Every row belongs to one group in each of 4 separate groupings. Each group adds its own fixed numbers to the row, and there is some noise. The rows also spread widely along 12 directions, which tell nothing about the answers.
(in the rows, 128 means zero)
Some rows, each with its group in each grouping after it:
[127 128  96 167  83 129 131 102 177 118 164  79 113 163 104 112 160 155
  66 126 112 164 161 137 164 164 164 153 120 113 103  91 155 125  67 160
 149 170  66 107 157 168 128 144] -> j_900 j_659 j_260 (3)
[172 172 136 138 114 135 110 128 125 127 125 123 141 136 165 116 151 114
 112 126 151 173  90 151 127 137 108 151 175  86 114 138  93 146 142 133
 113 120 128  96 152 137 100 142] -> j_405 j_364 j_228 (0)
[138 152 133 142 131 120 127 128 111 116 133 131 129 114 167 109 140 121
 144 119 128 140 109 152 130 122 104 128 153  98 129 140 117 154 151 117
 121 106 154 117 134 142 113 129] -> j_622 j_124 j_156 (2)
[101 114 116 106 122  51 142  86 121 114 127 150 197  96  72 137  89 142
 173 121 146 114 119 158  82 218 144  90 177 190 130 117 139 144 127  79
 135 169 136  92 125  92 111  82] -> j_405 j_139 j_466 (1)
[143 129 146  86 178 108 150 121 114 146 118 121 120 111 130 141 120 117
 190 171 158 116 108 155 121 109  93 137 127 144 141 174 127 117 141 105
  95  92 152 163  74 104 120 141] -> j_174 j_659 j_260 (2)
[197 125 155 122 117 150 123 130 123 176 118 108  97 155 139 135 146 125
 159 175 138 125  69 149 164  88 128 137 160 118 119 148 143  94 161 158
 108 112 159 158  78 152 138 110] -> j_640 j_139 j_466 (1)
[124 143 116 144 107 137 116 134 123 115 109 140 123 154 143 132 131 129
 133 131 118 110 114 117 151 111 115 129 162 100 124 137 103 124 152 148
 136 147  95  76 162 131 121 145] -> j_640 j_731 j_156 (0)
[106  99 129 136 121 115 172  66 117 141  82 171 143 161 143  99 120 111
 136 176  86  66  43 146 162 122 135  88 196 128 126  87 150 112 191 165
 172 166 113 113 135  73 181  96] -> j_900 j_33 j_470 (3)
[153 113 115  81 148 139 147 135 185 170 122  71 105 140  99 183 136 130
 100 157 186 170 151  86 140  98 186 127  88 142 134 110 132 108  81 169
  99 152  95  82  87 169 135 125] -> j_174 j_33 j_180 (2)
[156 112 145  97 161 104 107 117 115 154 115 124 139  74 155 146 121 133
 117 144 116 120 139  73 118 112 196  53  95 173 110 135 114 122 142 101
 116  82 157 138  86  99  93  62] -> j_622 j_124 j_180 (1)
[148 143 115 130 158  54 118  76 125 129 149 123 163  83 140 140 120 145
 163 157 137 111 130 139 142 158 161  85 158 173 107 180 124 121 114  71
  96 138 128 118 132  63  89  73] -> j_174 j_731 j_470 (1)
[107 155 115 152 171 129 149 133 131 107 175 130 107 112 159 111 160 143
 178 138 116  79 126 156 186  90  76 101 153 149 140 149 141 135 136  92
 104 132 192 146 145 108 158 114] -> j_640 j_364 j_228 (3)
[144 137 135 141  90 166  82 162 119 143 135 134 123 125 117 108 146 145
 115  96  86 129 153 120 136 135 138 140 103 120 103 102 123 131 136 136
 138 108 132 127 133 187 108 141] -> j_640 j_139 j_228 (3)
[ 86 128 123 118 119 152 148 152 128 111 116 151 126 147  93 138 122 121
 111  97 134 130 132 123 101 130  94 158 122 123 144 100 123 136 131 138
 159 142 122  92 141 140 143 165] -> j_405 j_139 j_180 (0)
[145 106 118 112 123  92 159 103 141 157 140  90 145 137 127 125 164 148
  92 180 150 149  99 150 124 155 174 120 150 164 100 120 150 122  92 120
 123 143  96 137  99 116 116 107] -> j_622 j_139 j_180 (0)
[115 113 107 122 143 102 177  86 155 103 135 104 117 141 120 150 128 124
  90 132 168 157 148 121 116 149 122 150 112 135 130 137 130 118  88 127
 143 150  99 117 127  93 133 146] -> j_900 j_659 j_260 (0)
[137 126 103 143 128 111 136  90 180  94 119 105  85 165  61 145 106 130
 119 122 136 140 151 121 147 145 138 151 128 123 155 126 178 102 113 173
 161 145 111 149 107 137 150 137] -> j_900 j_364 j_260 (1)
[ 83 137 120 138 160 126 168 150 113  99 163 149 141  96 150  89 144 121
 148 100 126 115 133 150 123 107  67 116 135 122 149 122 107 178 140  91
 117 124 196 101 148 132 137 131] -> j_900 j_731 j_470 (2)
[127 143 120 126 130 130 157 136 144 123 144 109 111 136 136 122 150 127
 107 136 150 154 129 142 136 110  96 151 138 114 138 132 115 140 110 128
 125 133 125 110 133 124 132 151] -> j_900 j_139 j_466 (0)
[139 131 122 135 154 125 146 119 141 135 159 107 103 103 161 133 160 141
 108 142 138 125 145 117 162 102 145  98 122 159 113 135 136 122 111 108
 110 117 168 142 116 109 135 100] -> j_622 j_139 j_228 (3)
[155 114 175  49 164 172 139 188 117 165  81 147 126 122 123 118 142 110
 156 158 139 130  68 123  93  65  76 128 110 108 175 106 119 158 181 162
 121  69 189 145  53 175 133 151] -> j_640 j_364 j_228 (1)
[110 143 119  93 155 120 150 129 114 114 136 143 144  94 152 132 131 133
 126 147 148 126 132 129 103 132 102 139 132 148 132 151  96 144 127 103
 120 122 121 105 136 102 110 150] -> j_622 j_364 j_228 (2)
[177 175 147 137 137 108  90 121 124 109 126 134 134 104 155 115 126 120
 167 118 138 135 114 159 134 136  97 127 169 101 134 165 102 149 156 107
 104  90 172 132 134 124  91 128] -> j_640 j_364 j_228 (3)
[140 122 129 127 148 141 143 121 131 118 135 132 115 127 129 136 134 124
 104 116 132 135 132 107 121 119 131 132  91 142 132 128 138 118 125 127
 143 108 153 144 107 128 131 118] -> j_640 j_364 j_180 (1)
[106 109 114 120 128 145 178 111 104 145 159 144 154 117 153 118 150 128
  80 117 140 148 113 122 105 155 147 124 109 166 104 100 115 132 112 105
 154 150 129  94 146 128 149 115] -> j_622 j_364 j_466 (3)
[134 155 132 147  73 139  91 144 105 143  96 146 166 131 192  79 157 131
  62 149  61 137  82 128 142 112 151  96 181  70  96  70  93 177 171 169
 148 125  85  42 180 155 100 123] -> j_622 j_124 j_470 (2)
[111 124 134  90 159 105 143 143  96 143 154 146 180  63 154 100 138 145
 156 144 117 106 123 131  97 135 120  88 119 176 120 147  91 157 130  54
 103 114 162 123 121 100  93  98] -> j_900 j_731 j_466 (1)
[146 119 135 122 156 137 174 101 125 136 122 117 101 139 147 163 135 106
 121 144 180 132 107 113 136  96 127 147 113 123 125 145 131  98 133 138
 134 123 143 128 100 113 147 123] -> j_640 j_124 j_180 (2)
[105 152 105 161 138 156 148 147 162  92 153 121  77 152  87 132 120 123
 147  91 133 126 168 129 165 100  80 161 122 107 170 124 149 126 128 156
 139 145 158 127 139 172 169 164] -> j_900 j_364 j_470 (2)
[127 133 122 123 131 121 112 131 118 109 141 148 144 112 135 130 122 140
 160 106 114 118 139 134 118 148 110 128 130 136 130 144 113 133 129 103
 123 130 133 114 146 127 108 128] -> j_640 j_33 j_156 (1)
[136 144 123 127 139 130 142 125 137 124 134 121 120 121 138 112 139 128
 130 142 136 126 122 133 147 112 115 123 146 127 140 122 123 140 140 130
 127 130 148 121 125 129 132 125] -> j_900 j_364 j_228 (2)
[128 126 121 148  99 103  91 103 150  67  93 140 118 144  72 140  86 130
 107  63 103 153 179 105 100 175 123 149  98  97 148 105 147 137 126 163
 180 115 105 128 124 149 100 153] -> j_640 j_659 j_156 (1)
[132 139 124 133 121 126 122 116 135 117 102 129 112 144 119 143 103 116
 130 118 133 127 133 106 130 122 132 135 137 105 135 140 116 112 147 146
 146 132 101  96 135 119 127 139] -> j_900 j_124 j_260 (0)
[129 140 124 112 124 140 126 142 114 127 135 132 117 118 132 160 114 139
 167 140 145 111 149 117 133 121 103 169 118 131 122 166  91 105 133 121
 111 138 101 101 148 128 112 164] -> j_640 j_659 j_228 (2)
[135 132 139 132 114  97  94 121 123 116 107 139 139 121 100  97 119 140
 134 116  73 123 128 140 119 156 133 121 132 117 135 115 154 153 152 141
 154  94 125 164 102 148  98 131] -> j_622 j_124 j_470 (1)
[156 175 117 158 113 125 102 133 170  80 118 104  64 162 100 149 129 131
 128 111 139 146 161 141 162 111  80 189 145  73 146 159 138 118 119 167
 129 118 109 148 130 141 114 189] -> j_640 j_139 j_228 (0)
[109 113 131 117 149 123 148 133 137 123 140 131 140 133 107  92 147 135
 112  99 106 153 124 153 106 140 101 124  99 130 143  89 162 167 112 124
 143 105 162 157  91 161 133 134] -> j_174 j_33 j_260 (1)
[128 131 130 147 103 147 140 128 122 137 142 136 129 135 123 111 135 125
 138 113 125 121 112 151 143 140 117 141 159 124 119 115 125 125 151 129
 139 146 149 111 146 153 145 120] -> j_900 j_139 j_228 (3)

New rows, each followed by its group in each grouping:
[152 135 135 148  97  84 107  70  91 130 108 167 194 115 156 101 113 121
 102 120 105 142  91 145 105 192 167 110 169 121  84 129 102 142 156 112
 151 131  99  84 161  93  85  93] -> j_174 j_731 j_470 (1)
[110 119 136 119 118 143 147 121 109 121  89 171 133 140 120 132  91 107
 151 125 114 105  92 121 112 123 103 141 154 108 144 131 111 121 187 154
 165 140 118  87 139 117 149 135] -> j_900 j_124 j_260 (1)
[161 121 142 115 164 149 119 147 139 151 129  87  97 112 138 135 153 119
 117 126 140 151 142  98 143  78 149  75  89 134 131  95 131 143 135 138
  95  78 206 138  69 165 129  96] -> j_405 j_659 j_260 (2)
[111 140  97 104 131 123 159 138 187 110 137 104 113 133 114 178 138 142
  95 161 170 144 157 104 144 105 114 150 142 127 151 135 111 127  84 151
 121 189  76  49 159 108 136 145] -> j_900 j_139 j_228 (1)
[154 122 159  90 158 146 142 149 115 167 119 131 165 102 166  95 167 116
  93 144 131 165  74 132 101  99 123  87 121 126 135  89 115 175 146 129
 122  90 179 112  90 153 123 104] -> j_174 j_364 j_228 (1)
[166 137 141  95 135 115 127 127 142 126 123 111 128 124 118 141 114 128
 156 147 159 159 124 147 105 142  98 174 130 110 142 168 111 126 123 128
 110 114 117 136 105 129  97 159] -> j_900 j_659 j_260 (1)
[156 133 128 147  59 129  89 113  96 142 106 147 132 150 117 100 121 147
  94 129  74 127 127 138 124 189 162 184 135 122  73 138 127  97 141 144
 167 122  43 160 137 132  79 162] -> j_622 j_139 j_228 (0)
[124 136  95 125 144 100 105 130 173 100 156  91 110 108 106 179 124 163
 128 126 136 129 204  88 149 126 152 107  96 159 129 146 126 122  77 115
 105 144 110  90 139 119 106 120] -> j_640 j_659 j_260 (1)
[123 140 103 129 154 106 135 110 160  97 126 113 105 115 156 136 149 141
  85 150 124 120 158 103 159 102 132 103 118 127 124 121 126 136 106 135
 122 130 119 117 132  88 115 128] -> j_640 j_33 j_228 (2)
[112 127 142  71 185  62 185 110 145 102  88 131 172 101 139 117 136 106
 115 158 172 157  84 152  76 122  71  98 148 101 181 111 117 200 126 116
 132 101 152 111  87  73 110 137] -> j_900 j_124 j_470 (0)
[115 129 103 141 135  99 161  88 165 111 128 109 111 165 107 134 143 139
 123 168 139 124 104 151 171 121 120 134 171 121 135 135 166 121 110 155
 134 172  93 109 131 111 150 123] -> j_174 j_731 j_260 (1)
[169 118 138 116 104 108 119  91 111 149 103 143 170 131 122 125 119 132
 128 151 129 133  80 135 105 178 168 127 159 143 102 123 131 111 153 137
 149 136 103 117 116 125 105  96] -> j_640 j_364 j_228 (1)
[158 122 140  64 184  63 142  82 147 130  85 127 125 122  94 159  98 130
 200 184 156 112 108 151 113 136 113 136 134 151 167 186 154 107 127 123
 108 108 111 190  45  71 107 140] -> j_174 j_33 j_156 (1)
[170 138 135 123 122 102 128 110 139 136 135 104 161 111 149  89 163 133
 100 142 144 177 106 158 120 162 137 128 150  99 111 118 111 164 111 120
 115 116 131 117 121 138  81 117] -> j_900 j_731 j_228 (3)
[158 120 138 129 128 144 151 118 110 157 161 124 145 117 157 124 143 120
 115 122 154 163 106 132 111 137 141 140 119 132 104 143 109 120 122 105
 126 126 149 111 125 143 124 100] -> j_900 j_124 j_260 (1)
[144 148 140 125 152 122 127 148 163 118 129 109 107 116 123 141 128 124
 179 126 147 133 126 132 148  90  89 114 153  99 171 144 126 146 147 139
 103 122 179 118 114 147 131 120] -> j_900 j_124 j_228 (1)
[113 127 113 152 120 137 129 122 136 109 124 140 106 142 108 120 120 133
 116 116  92 111 143 106 155 115 125 139 121 116 133 123 136 119 140 154
 159 142 115 125 140 130 133 135] -> j_900 j_731 j_470 (1)
[114 164 108 134 145 104 121 163 144 136 172 107 160  92 165 124 165 151
 118 138 136 138 147 138 149 106 126  68 160 149 121 126  95 172  94  83
  79 148 141  42 173 126 111 102] -> j_174 j_139 j_470 (0)
[137 170 124 120 132 146 107 164 132 131 106 134 123 128 188 126 144 123
 109 163 115 134 102 116 154  65 105 112 173  93 140 136  74 152 159 155
 110 119 110  58 168 123 118 149] -> j_622 j_364 j_470 (0)
[154 151 120 136 128 105  71 144 149 134 147  92 113 109  95 112 141 161
 109 111  99 149 193 119 140 144 168 109  90 150 108 129 144 138  89 109
 114  89 123 160  96 157  79 128] -> j_174 j_139 j_260 (0)
[150 133 136 108 136  94 106 125 152 120 119 110 140 113 100 143 128 142
 126 124 135 148 149 120 101 151 145 124 104 126 135 129 143 144 106 121
 127 104 123 138  93 139  82 121] -> j_640 j_124 j_180 (1)
[135 109 140 131 112 162 123 133 114 154 107 134  92 157  97  96 132 139
 136 150  59  87 112 120 155 106 141 148  99 128 121 116 173  92 163 166
 167 100 112 205  77 158 141 138] -> j_900 j_124 j_260 (1)
[131 107 146 105 123 168 161 148  90 143 153 146 184 117 155 104 167 113
  77  84 159 200  98 134  59 163 114 154  89 113 110  93  96 169 113 104
 140 118 157  88 133 175 106 130] -> j_405 j_731 j_156 (1)
[130 113 133 117 141 135 144 130 132 125 153 129 118 119  86 118 141 131
  83  80 123 168 170 125  96 152 125 162  43 146 132 111 162 138  89 117
 158  90 151 181  77 158 122 150] -> j_174 j_139 j_470 (1)
[126 147 110 152 149 107 144 120 138  98 164 115 111 111 131 125 136 129
 134  96 153 149 158 140 136 134 106 139 125 118 136 148 127 151 114 113
 112 121 169 127 135 143 116 134] -> j_622 j_731 j_470 (2)
[ 60 141 102 108 128 153 165 154 111 106 139 170 138 119 128 118 116 137
 122 130 112  96 144 116 114 115  81 153 123 143 146 122  91 140 136 116
 154 164  96  67 179 110 148 174] -> j_900 j_364 j_466 (2)
[180 138 133 103 172  79 130 106 158 133 118  90 111 113 134 157 137 134
 169 184 168 128 107 132 157  95 133  91 165 133 147 165 136 128 129 127
  79 118 161 136  78 100 106  91] -> j_640 j_731 j_466 (1)
[146 163 132 142 120 133 113 147 147 111 130 128 135 133 155  97 140 128
 130 122 108 157 113 164 135 122  75 156 163  70 148 132 106 168 136 139
 116 124 131 112 154 145 105 157] -> j_900 j_33 j_470 (1)
[177 118 132 151 137 135 113 121 146 153 148  85  99 121 132 116 148 132
  94 112 117 161 130 102 159 109 194  58 114 150 118  89 165 129 133 146
 121  99 205 155  78 181 138  59] -> j_622 j_364 j_466 (1)
[123 117 134 110 128 106 144 103  97 139 111 143 138 119 134 126 101 123
 166 146 124 106 105 138 119 141 126 120 151 151 117 138 117 116 165 123
 128 125 132 127 117 110 125 124] -> j_622 j_659 j_466 (2)
[144 117 144 106 135 106 144 101 117 137  79 135 122 145 135 146  98 105
 156 150 151 123  84 134 111 124 121 132 159 118 138 151 117 109 170 147
 129 116 122 128 105 101 123 140] -> j_622 j_659 j_180 (0)
[103 122 125  66 188 104 181 114 126 150  97 151 133 111 179 131 142 133
 170 252 122  45  71 134 167  56  91  99 165 156 151 158 105 118 153 116
 103 141 104 130 115  15 154 132] -> j_900 j_33 j_470 (3)
[ 66 114 104 112 133 136 146 129 132  90 105 177 119 128 105 149  94 129
 113  98  88  99 162  89 112 127 109 141 101 136 152 111 123 126 137 152
 174 150  91 100 153 108 146 163] -> j_622 j_33 j_470 (1)
[139 143 127 118 105 141 116 133 141 114 100 130 132 141 107 145 123 116
 101 108 156 165 133 120 112 138 126 148 138  94 136 104 110 143 135 164
 141 130 114  69 128 155 118 145] -> j_405 j_139 j_156 (2)
[139 112 144 116 119 142 121 137 117 146 117 144 131 122  88 123 108 128
 135 101 101 131 138 106 110 140 144 138  89 129 131 112 137 118 145 142
 159 108 132 152  96 164 124 126] -> j_900 j_124 j_470 (1)
[140 113 127 117 117 119 139 111 153 140 135  98 130 140  94 115 167 154
  92 146 120 148 140 135 132 161 149 154  88 130 113  98 172 130  80 140
 150 123  91 169  90 162 113 145] -> j_640 j_124 j_228 (3)
[179 153 141  87 174 103 109 148 140 147 140  92 124  92 143 147 134 134
 159 150 176 161 138 125 116 116 140 117 123 147 141 178  98 139 113  94
  66  81 160 142  85 133  82 124] -> j_622 j_364 j_180 (0)
[199 163 126 107 145 113  83 133 170 140 119  80 109 118 148 171 134 131
 122 141 169 182 157 104 147 112 160 124 122 104 127 167  94 120  95 135
  77 113  99  97 112 134  78 133] -> j_174 j_33 j_156 (0)
[197 152 141 123 141 109  87 132 124 165 162  85 107  92 152 125 151 157
 165 161 114 135 139 135 153 123 158 123 117 148 107 186 134 114 113  92
  81  80 147 198  87 139  80 108] -> j_622 j_124 j_466 (1)
[107 163 124 150 168 117 157 139 122 101 154 143 103 121 134 126 129 117
 187 108 145 106 126 171 148  95  40 142 153 126 161 174 125 139 141  93
 109 119 187 138 138 106 153 152] -> j_174 j_139 j_470 (0)
[130 147 106 158 107 123 102  95 130 115 118 142 115 136 112 137 112 136
  88 110 103 123 164  96 146 155 164 146 119 135 100 139 126  95 122 140
 163 142  61 117 160 107 118 146] -> j_174 j_364 j_228 (0)
[132 152  99 186 110 144 125 120 127 133 202 110  90 140 104 148 125 143
 177  95 144 116 170 155 179 148 137 167 139 161  94 174 141  77 107  96
 109 168 132 116 160 162 150 122] -> j_174 j_139 j_260 (2)
[155  74 169 107 147 123 152  92 110 157  98 124 142 119 141  92 158 109
  74 126 113 145  92 115 108 134 167  72  77 142 108  54 164 142 146 144
 163  65 192 188  44 139 129  83] -> j_640 j_659 j_228 (3)
[169 106 172  48 155 158 137 159  94 169  66 150 132 117 135 151 117  97
 155 154 166 128  83 105  83  79 112 128 105 124 147 131  93 124 182 151
 119  66 165 120  49 141 122 137] -> j_640 j_139 j_156 (2)
[ 96 157  88 175 122 129 136 141 176  83 215  89 101 112 105 104 173 168
  92  82 115 150 220 146 163 151 107 152  97 138 124 116 152 150  51  93
 127 152 142 137 164 160 127 148] -> j_900 j_139 j_228 (3)
[150 114 143 126  76 155 146 116 101 150  90 149 140 166 145 115 128  99
  66 112 138 173  72 132  92 148 133 158 151  93 108  94 108 125 164 175
 173 124 104  88 130 152 135 144] -> j_622 j_139 j_466 (0)
[137 105 115 131 104 163 158 116 136 142 150 123 107 150 105 170 140 137
  88 125 154 138 143 101 133 140 155 174  94 152  99 131 140  78  97 144
 155 166  93 117 131 141 148 133] -> j_640 j_139 j_228 (1)
[101 125 131 114 182 154 187 156 163 117 151 105  84 145  82 136 157 121
 171 113 168 127 128 148 146  79  55 152 105 118 185 118 163 142 121 138
 110 127 207 158  87 175 176 158] -> j_405 j_731 j_180 (3)
[113 171 124  78 184 135 129 173 142 117 123 128 123  98 196 137 164 138
 120 185 130 117 135 117 137  55  73 124 125 120 144 163  65 157 114 101
  78 109 107 100 145  63  94 174] -> j_405 j_33 j_180 (0)
[ 87 136 112 120 127 172 162 164 118 134 134 143 108 140 166 161 129 129
 152 152 138  96 116 113 153  77  80 155 153 126 132 155  78 105 148 136
 117 173  90  57 188 117 161 175] -> j_622 j_659 j_228 (0)
[164 128 137 139 146 106 135  90 145 117 114 118 111 135  96 147 108 107
 149  97 163 154 121 133 135 139 129 130 141 109 144 146 150 119 145 147
 129 118 169 139  96 141 129 107] -> j_174 j_731 j_228 (1)
[ 80 112 104 109 136  94 145 111 110 111 119 157 165 102 106 134 114 143
 127 133 117  89 150 101 111 149 149 100 114 168 119 111 119 135 129 108
 150 149 101  86 140 100 115 118] -> j_640 j_731 j_470 (2)
[127 128 131 153 121 128 116 116 109 129 123 141 111 125 130 102 121 128
 143 112  88  98 122 123 153 126 140 103 140 131 114 122 135 122 168 134
 142 112 156 143 126 138 131 114] -> j_622 j_731 j_466 (3)
[ 96 100 131 133 143 139 141 110 119 108  94 172  93 145  56 129  93 112
 125  71  91 104 155  92 116 130 116 149  65 133 151 108 171 106 156 160
 196 104 142 175  89 140 153 150] -> j_174 j_731 j_470 (1)
[153 147 137 132 123 106 134 112 140 102 100 124 123 141 140 120 145 117
  96 129 147 159 109 152 119 134  94 146 155  88 133 126 126 153 132 144
 134 109 129 125 120 112 105 148] -> j_640 j_139 j_228 (0)
[110  80 115 101 146  83 200  57 112 134 126 133 160 124 127 138 114 122
 139 167 168 111 101 139 109 170 147 116 135 177 121 132 144 102 121 103
 146 159 118 133 104  74 146  96] -> j_900 j_659 j_156 (2)
[131 109 147 105 134  89 129 100  97 134  97 154 163 107  91 107 105 118
 130  97 123 129 126 125  79 184 148 120 103 145 114 124 132 130 148 108
 155  90 130 163  86 116  90 126] -> j_174 j_731 j_228 (0)
[184 125 136 114 147 111 132 106 157 163 123  84 115 125 132 134 148 128
 137 168 162 149  93 139 161 116 171  86 164 137 131 118 154 126 134 149
  99 117 165 139  78 148 133  87] -> j_622 j_364 j_228 (3)
[136  99 140 101 148 107 179 121 148 139 142 114 152 131  85 147 135 117
 148 112 183 163 103 147  89 147 114 127 121 134 161 102 160 152 110 130
 133 137 177 115  80 177 146 107] -> j_640 j_124 j_470 (1)
[ 81 132 118 136 110 148 113 169 130  94 116 161 120 136  93 109 113 132
 126  81  77 112 153 124 117 121  93 125 137 118 155  94 132 161 158 153
 160 124 144  95 148 165 140 151] -> j_622 j_139 j_260 (1)
[113 158 116 145 111 144 124 150 115 119 160 144 141 144 157  80 176 164
 143 162  78 105  94 176 151 122  78 154 167 117 125 135 130 152 124 114
 128 146 101 126 166 141 123 157] -> j_640 j_364 j_156 (1)
[138 134 132 130 146 112 145 121 126 127 126 129 130 117 152 113 141 118
  99 132 133 136 120 129 128 111 123 105 136 126 130 122 118 146 136 120
 133 111 159 120 120 102 126 113] -> j_900 j_139 j_470 (0)
[161 114 139 126  95 163 127 103 122 135  87 157 129 156 147 146 116 103
  72 111 127 154  99  95 110 137 147 153 122  92 106 104 106 105 159 180
 170 135  93  86 140 134 128 133] -> j_640 j_33 j_228 (1)
